The rows are grouped in 2 different ways at once. Each group adds its own fixed numbers to the row, and there is some noise. The rows also spread widely along 5 directions, which tell nothing about the answers.
Some rows, each with its group in each grouping after it:
[ 12  30  14  -4  -7  -6  -1  -8   1  21  24 -30  -2  -5   8  -2   3  12
 -15]  Zor V
[ 14  15   5   1 -16 -26 -16  15  -6   8   3   2   2   3   1 -10   9 -16
 -26]  Bupu F
[ 6 -2  0 11 -3  2  1  7 -6 12  4  5 -9 21 -1  6  1  7 -5]  mik F
[  3 -13  -7  33  -4  12  -2  -3 -20   2  -7  36 -13  28   1  37   0   2
   8]  movaf B
[ 25  29   2  -7 -14 -13  -4   9 -14   4   7   7 -16 -13   7 -20  23 -29
 -16]  movaf R
[-11 -12   8   6   3  -4  -2  -3  11  -3   4  -2  12  15   4  13  -9  17
  12]  tobo K
[ 20  23   3  -6  -7   1   2   3  -2  18   3 -11  -2   0  10   3 -14   1
 -11]  Bupu V
[  7  20  14  -1  -7 -20 -15   6   4   8   4  19   2  -8   4  -6   9  -6
 -19]  goteg B
[-21  10   4 -13   5  -8  -3 -10   8 -22  15  -6  18   6  -4 -21  17 -14
  -1]  goteg K
[ 26   4   5  -1  -8  -8  -8  13  -6  18 -11  35 -19  -4  -5  -3   2 -11
 -16]  mik R
[-20   2 -10  36   7  12   6  -4 -39  -6  -9  24 -12  44   2  35  14   6
   9]  tobo K
[ -6 -24   1  -6   3   3  -3 -11  24   5   3  13  10  -9  -5  17 -23   2
  15]  Zor V
[  4  13   2  44  -4  -1  -6  -8 -31  17  -4  24 -15  30  -4  41   9  20
 -13]  Zor B
[ 17  34  -2 -18  -4  12  15 -10   0  -1  12 -26 -12 -28   3 -22 -10  -4
  -5]  goteg B
[ 7  8 13  3 -1  3 -7 -4  3 12  2 -8  2 22 -1  0 -4 18 -5]  mik K
[ -2  20  -7  12  10  14  16  -3 -16   7   9 -11 -16   9  13  19  -3   9
   6]  tobo V
[ -5  -4  -5   5   5   5   3 -17   0 -12   8  -3   1   4   5  -3  13 -10
   4]  movaf B
[ -8   8   8  15   3   8   4 -24  -3   1  15 -21  11  23  -4  14  -8  18
   5]  Zor K
[  1  31 -10  33  -1  12   9   4 -57   2  -6  15 -24  27   1  25  13   0
  -6]  tobo K
[ -1  -6 -16  -8  -4  10  18  -1  10 -19  -3  12   0 -14  -7   5 -28 -18
  14]  goteg F

New rows, each followed by its group in each grouping:
[  4  16 -23  11  11  26  33 -30 -33 -20   2   3 -29 -10  -7  -2  -1 -23
  16]  Zor R
[ 12  13   6  13 -23 -37 -19  31  -4  23   4  22  -3   2   8   5  15   0
 -27]  tobo F
[  8 -12   3 -13  -3   7   3   0  17  -3 -10  31   1  -7  -6  12 -18  -7
  13]  goteg R
[  3  18  -2  15   5  25  16 -13  -8   5   4  -7 -12  23   4  24 -21  28
   6]  goteg B
[ 11  27  11 -25 -14  -9  -6   5  14   0   2  -3   8 -24  -7 -23 -13 -12
 -14]  goteg K
[  3   7   8  -2  -3  -2   1   1   7   6   5 -18   9   0   8   3 -18  18
   2]  tobo K
[ -8  -2  -5  32   5   3  -1   7 -24  12  -1  25 -11  29  13  39  10  11
   5]  tobo V
[  3  -7   2 -16   2   4  10  -9  20  -8   3  17   3  -7  -7  -1 -13  -4
  12]  goteg R
[ 12  40  11  -7  -9 -12  -7   3 -13  13  28 -26  -6   8  23 -18  35 -13
 -21]  movaf V
[ 24   2   9   3 -24 -11  -8  16  11  17  13  -2   2  10  10  12 -10   6
  -8]  movaf F
[ -9   4   1  10  -2  -1  -6  -9 -15  -9  11  -3   7  32   4  -1  26 -12
   1]  movaf K
[  2   5  12  -2  -7 -18 -22  13  13  19   8  29   8   5   2  20   1   1
  -6]  goteg V
[ 18  -4   3   7  -9   0  -5  14   3  18   2  10 -10  14  -3   6 -13  13
  -8]  mik F
[ 19   8  -5  13  -7   6  11  14 -19  12 -12  29 -25  -5   8  21 -10   2
  -3]  tobo R
[ 17  -7  -1 -16 -10  16   4   1  24  14   7  -7   7  -6  12  17 -34  13
  16]  movaf V
[ -1   3 -22   0   1   6  26   2 -11 -14   3  -7 -16 -13   5   1  -9 -13
   9]  tobo F
[ -3   9   1  -4   1  13  15 -24  -4  -5   5 -23   0  -2  -6   0 -20   3
   9]  Zor K
[ 16   5  -2   0  -4  19  17  -9 -12  -1  11  -8 -16  14  11   6   1  -1
  12]  movaf R
[  7  29   6   0 -12  -3  -6   8 -10   8  -2  10  -2   8  -3   6   0  -3
 -13]  goteg K
[  5   0  -9   6   4  17  14  -4  -7   3   1  -1 -13  12  -4   0  -7   4
   3]  mik F
[ 11   7 -11   6   4  14  12   0 -14  -3  -2   5 -18   1  -4  -8   1 -13
  -3]  mik F
[ 11  22  -3   4 -10  10   6  -7 -22   1  -5  -9  -4  14  -1   1 -10  -3
  -7]  Bupu K
[ 26  34  -1   7  -6  -8   7   9 -24  13   2   8 -27  -7  11   0   5  -3
 -14]  tobo R
[  7  20   1  -7  -4  14   8  -9 -11  -7  10 -21  -2   5   1 -14   7 -15
   3]  movaf K
[ 17  52 -15  10 -13   8  18  10 -40  -1   2   8 -34  -3   0   0   7 -25
 -15]  goteg F
[ 15  34  -5 -23 -13 -17   6  11   0  -9   4   4  -7 -42  -4 -35   7 -45
 -21]  goteg F
[ 21  12  22  -7 -19  -9  -9  -5  19  22   8 -17  12 -11  -4   4 -30  25
 -11]  Zor K
[ 13  21  12  -1 -16 -19 -16  12   4  16   4  20   1  -8   0   1   3   3
 -22]  goteg B
[  6  24 -11  11   8  20  24 -15 -21  -4   7 -28 -22  -7  13  -3  -5  12
   3]  tobo B
[ 23  17  -4 -28 -20 -15  -4  15   7  -6  13  -9  -3 -47   5 -43  13 -49
 -18]  movaf F
[  2   0  -4   8  -7  -4  -1   1  -1  -6  19  -4   2  15   8  -1  21 -14
   2]  movaf F
[ 41   3   7  -2 -26 -10 -13  32  10  35 -14  29 -12 -12  -9  10 -29   7
 -21]  mik F
[ 10  24 -17   5  -5  13  24 -13 -23 -10   7 -17 -20 -21  -5  -7  -6 -20
   2]  Zor F
[ -5   0  -2  14   0   5   5   0  -9   1  -6   9   1  15  -2  18 -11   8
  11]  tobo K
[ -1  -7 -12  -6   8  27  13 -11   5  -8  11  -7   0   5   9  11 -13  -6
  25]  movaf V
[-11  23 -24  26  22  29  32 -25 -42 -18   2 -15 -28   9  10   8  11   0
  12]  tobo B
[-27  -7  10  27   6 -27 -23   5 -15  -4   3  28  12  39   2  15  40  -5
  -5]  tobo K
[ 2  3  2  3 -3  7 -2 -1  3  9 20 -6 -1 19 15 13  4  6  7]  movaf V
[ 20  11 -15  27 -14  18  18  -3 -23  12  -4   7 -24  13  -3  40 -29  10
   2]  Zor F
[  7 -11  22   8  -6 -20 -22  19  24  32   7  14  12  19  13  33 -15  36
  -2]  tobo V
[  6 -10  26  -7 -18 -38 -40  14  29  14  -5  19  33   8  -3  -3  -2   2
 -22]  Bupu K
[-18 -13  14   6  -4 -20 -21 -15  13  -1   7   6  25  15 -11   5   9   3
  -1]  Zor K
[ 2 16  7 -5 -8 -8 -9 11  4 11  5 18  2 -2  4  8  6 -9 -9]  goteg V
[  6  10  11  -4  -7 -11 -13  -7   4   1   1 -11  13  17  -1 -10  -7   4
  -9]  Bupu K
[ -2 -24  -7  -9   4  -2   2  -5   8 -20  -1  27   2 -10  -1 -11  12 -32
  13]  movaf R
[ 12  19  -7  -8 -16   0  10  10  -2  -5   2   7  -8 -17  -6  -2 -14 -20
  -3]  goteg F
[ 14  40 -29  22   2  38  34  -1 -58  -6 -16   0 -40   0  -1  18 -16 -13
   7]  tobo K
[  5   3   9   8  -1 -10  -3  -3  10   9  10  -9   2  -6   9   2  -4  22
  -9]  tobo B
[ -6  -8  -2 -16   8  12   8 -10  15 -10  16 -14   8 -10  11 -10   5 -16
  18]  movaf V
